All groups share one centre, and each spreads out both ways along 6 directions, with some noise.
Some rows, each with its group after it:
[ 10  13  11 -33  -4  26  14 -12  15   3  -7 -10  16   2   0   9  -4   0]
S
[ -3   7  12 -21 -16 -18   3  -5  10  19 -26   0  -9  -2   8   7  -9  -5]
U
[ -8   3   1 -22   1  29   2 -12  16   5 -14 -12  19 -16   0  24  -7   3]
R
[-19 -14  22   3  14 -18   0  20   8  -8   6  16 -18  20  -3 -15  -6  32]
S
[-10 -12 -15  25  21 -17  -8   4 -20  -8  15  14 -18   5   4 -12  -8   3]
R
[ 11  -3 -21  21  -7  12   1 -11 -17  -4  15  -9  16 -15   4   1   9 -16]
F
[  3  -3 -11  10 -30 -13  -6 -11  -6  17  -9  -7  10 -21   9   8  13 -19]
S
[-26 -21 -19  25 -24 -43 -15  -1  -8  21 -20  -4 -10 -29  14  -3   9  -3]
F
[-14 -10   0  11  39  19 -12   5   1 -12  12  12  -8   3  -4  16 -11  11]
R
[ -7 -20 -28  26  -8 -20  10  -7 -32  -2  23   5  -1  -6  24 -33   3   2]
F
[  1   9  -7 -15  17  -2  13  -7  -6   1   2   4 -15  16  15 -14 -21   1]
S
[ 10  -3  -4  15 -11  -8  -8  -4  -3   8  -4  -5  -8   0  17  -6  10  -4]
N
[ 18  -2  14  17 -15  24   9  -2 -12  -6  20  10   8  12   8 -12   0   5]
U
[  6   1  -6 -14 -17  60   1  -9  24   6 -15 -40  33 -15   3  10  16   4]
N
[-41  -3  12 -28   0 -29  11   7   9   6 -13  13   5 -18 -17   8 -22  15]
N
[-29  -4 -24 -16  -2  -2   5 -17   2  14 -22 -16  -1 -26   8   2 -22  -1]
F
[ 37   7   1  27 -34   1 -14  -2  -8   5   7  -4  21 -16  -2  21  31 -33]
S
[ 18   7  24  -2 -12  30  -3   8  14  -8   8  -4  25  -2 -17  20  20   0]
N
[ 24  22  17  -5  35  38 -10  10  11 -23  15  10  -1  24 -30  27  -5  -9]
R
[-23 -22  -4   3 -27   8   7  -1  10  10  -8 -17  22 -26   7  -6  13  20]
N
[ -4  -8 -13  22   1 -24  -8   1 -16   3   4   8 -15  -1   6  -7   1  -7]
F
[-18  -1 -17  -9  15  18  12 -11 -12   0   0   0  -4   0   4 -10 -34   8]
U
[  8  17 -13 -11  19  17  13 -16 -20   0   2   8 -17  18  12 -10 -41 -11]
U
[ -5  -8 -20  15   3 -42  -6  -2 -17   6  -3   5 -19  -6  12  -9   1 -12]
U
[15  0 19  8 -7  8 -7  8  7 -5  7  4  8  1 -4 11 18 -2]
R
[-15  -9 -25  -5  -7 -47  -7  -7  -2  17 -23 -11  -7 -27  11   3   8 -16]
U
[ 11   4 -26  -2 -15 -12   9 -24 -19  16  -7  -8   2 -12  24  -7  -4 -22]
S
[ -3   4   9 -13 -20  -6   3   5  11   5 -12  -8   9  -4  -8  -2   5   7]
R
[ -8 -10  37   6 -23  19  -2  18  19  -5   3   4  15   0 -12   7  17  28]
U
[-27 -14   9   3   0   4   5  12   4 -12  16   9  22 -16 -22   4   0  22]
N
[  7  16 -12 -23   1  18  11 -19   2   4  -7  -9  13  -9  -2  11 -14 -15]
N
[ -5   7  22 -11  12 -13 -11  11  13   1 -13  10 -21  16 -12   8  -9   4]
N
[-11  -5  26  16  11  -6 -19  24  13  -8   0  14 -12   8 -27  12   5  13]
S
[ -8  -8 -15   0  25  29  20  -1 -11 -18  28   0   8   9   4 -21 -14  19]
S
[ -8   0 -15  -1  31  30  10   2  -8 -22  23   2   5  10 -11  -8 -17   9]
F
[  0 -16 -14  18 -23 -13   3 -18 -10  14   4  -3  11 -22  35  -4  16  -6]
R
[  5   6  -1 -15  -6  -6  19 -11 -10   5   6   4   3   9  18 -20 -10   5]
F
[-11   2  21 -19  23  37  15  14  13 -22  16   3  12  19 -22  -6 -11  30]
F
[ -5  -5   4  -3   7  22  -3 -12  13   8  -6  -3   8 -17  11  26   1   2]
R
[  0   7  28 -14  -6 -22  -8   7  15   9 -20   8 -14   7  -7  11   5   0]
U

New rows. What belongs after each?
[  8   4  27  -7  16  34 -15  -2  27  -1  -4   7  10  -2  -2  43   9   1]
R
[-14   0  -7   6  -3   5 -15   2   5   3 -16  -6   5 -21 -19  24  -5 -11]
S
[-10 -19  16  12 -26 -16  -9   4  11  11  -8   3   4 -18  15   6  24  14]
R
[ -6   2 -27   9  34   5   0  -9 -16  -4  10   7 -11  -1   6  -1 -25  -8]
R
[ -1  -7  -2  -2 -23  57  21 -12  -1  -4  16 -14  41 -12   4  -6  -3  15]
U
[-24  -8  -2 -11 -12 -10  13  -4   0   5   0   4  19 -22  -5   3  -6   6]
N
[ 13 -10  -7  29  -9  -1  -7   3 -11   0  12   0  -2   3   9  -9  17  -7]
N
[  8  13  14 -24 -16  20   7  -1  18   2 -11 -13  22  -5 -16  11   6  -1]
R
[ 14  -2   3  16  12  44 -15   9   9 -13   7 -12   4  13  -9   5  14   5]
N
[-38 -14 -16  -2  12   8   5   7   0  -8   1 -10   6 -12 -16  -9 -15  24]
R
[  2   4  38 -28  -7  34   6  10  33  -7  -3  -4  23   7 -16  14  12  24]
S
[  0  -3  -3  11  22  22   7   7  -9 -22  29  10   5  15 -10 -11  -4  12]
F
[-18  -5   4 -21   7  32  11   1  17  -7   3  -9  17  -2  -9   0  -7  25]
S
[ 11   8  -3  10  24  -6  -5   8 -13 -12   9  15 -19  19 -13  -3 -11 -12]
R
[-13 -10 -22   6  -4  28   3  -5  -3  -5   9 -17  30 -26  -8   7   2   5]
S
[  6   9   8  -4  -6  14  11  -8  -6   1   2   7  -4  10  11 -10 -17   2]
U
[ 20   2 -15  21   8  -4  -4 -15 -18   0  15   5  -4  -2  24   5   3 -19]
R
[-10   0 -12 -14  14  50  -3  -6  19   1 -17 -32  10  -6  -7   7 -12  10]
N
[-29 -18 -11  24   1 -40 -13  12 -12   5  -5  11 -24  -8   0 -11  -6   8]
S
[  5  10 -21   2  -3  33  -4 -10  -1  -1  -1 -18  28 -27 -15  25  -2 -21]
S
[-25  -3 -16 -28   4   7   1  -7  17   8 -23 -24  16 -30 -12  19  -6   3]
U
[ -3 -15  20  19 -24 -11   0  10  -3   2   5  12  -1   2   8 -12  13  14]
U
[ 13   7  42   6   0  19  -5  15   9 -10  12  20  -6  27 -15   3   0  15]
U
[  9  -3   6   5 -17  -8   2   0  -1   3   6   4   4   3  11  -6  15   1]
S
[ 16  10 -14   9 -18  12 -10 -11  -3   5  -6 -13  19 -26  -9  26   8 -28]
S
[ -8  -8 -34  16  -8  -6  10  -4 -24  -3  14  -7   7  -9   4 -28  -5  -2]
R
[-34 -15  -8 -11  20  -3  13   2   1  -3   1   1 -10   5   6 -25 -20  31]
S
[ -7 -10  19   6 -19   3  -7  14  18  -1  -1  -6  16 -10 -11  11  24  14]
U
[-27 -17  -5  11  -3 -16  -7   7  -3   2  -8  -1  -4 -17  -6  -5  -5  12]
S
[-24 -19 -10   2 -12 -12  -5  -2   8  15 -20 -14  -5 -16  15 -12  -2  14]
N
[-24 -18 -15   6 -23 -36   6  -1 -11  13  -5  -4  -4 -13   9 -25   1  11]
R
[ -4  -3   2  -6  -8  24   3  -4  10   2  -5 -16  18 -13  -3   6   5   4]
N
[ 15  13  24  -6  14  11 -12   4  17  -2  -6   9  -4  12 -11  25   3  -5]
R
[ 10   9  13   3  10  34   3   5  -1 -12  16   8   7  15 -14   2  -8   6]
U
[-11 -15 -11  -2  -1  32  22  -5  -2 -10  25 -10  29  -6  10 -22   3  26]
S
[ -2   8   1 -23  -4 -27  -7  -5  15  14 -28  -7  -5 -12  -3  21   6 -14]
U
[  2   1  24  -5 -27   3   7  -4   7  12  -7   6   4   2   9  -5  -2  10]
U
[-24 -31 -16  30   2   4  -4  -4  -8   1  12   2   7 -24  19  -3  10  14]
R
[-43 -12 -14 -14  14 -33  -4   0   5  12 -24  -4 -19 -16  -1  -7 -23  12]
U
[  7  13 -28  -9  18 -17  -3 -15 -12   7  -8  -4 -11  -5   5   5 -15 -29]
U
[ 16   7  25   1   9  23   7  13   3 -21  31  14   8  28 -13  -5   7  13]
F
[  2  12 -23 -15  16  -2   2 -15 -11   3  -7  -2  -9  -1   6   2 -22 -21]
U
[ 12   2  23  -4  15  14 -17  -5  20   5  -6  11  -6   0  11  38   4  -4]
R
[  2   0  -1   7  12  55  14   0 -11 -18  30   1  16   9  -8  -8 -17  13]
U
[  2  -2 -17  -5 -30  18   6 -14  -1  12  -6 -21  33 -28   7   9  11 -14]
S
[ 33  17 -20  -1  13  20   3 -26 -17   4   9   0   4   1  18  14  -8 -36]
R
[ 10  12 -33  -1  16  25  15 -23 -26  -4  11  -4   1   0  13  -8 -28 -19]
U
[  0   4  28 -29   1  26  29   3  12 -14  16   6  15  21  -1 -20  -5  31]
F
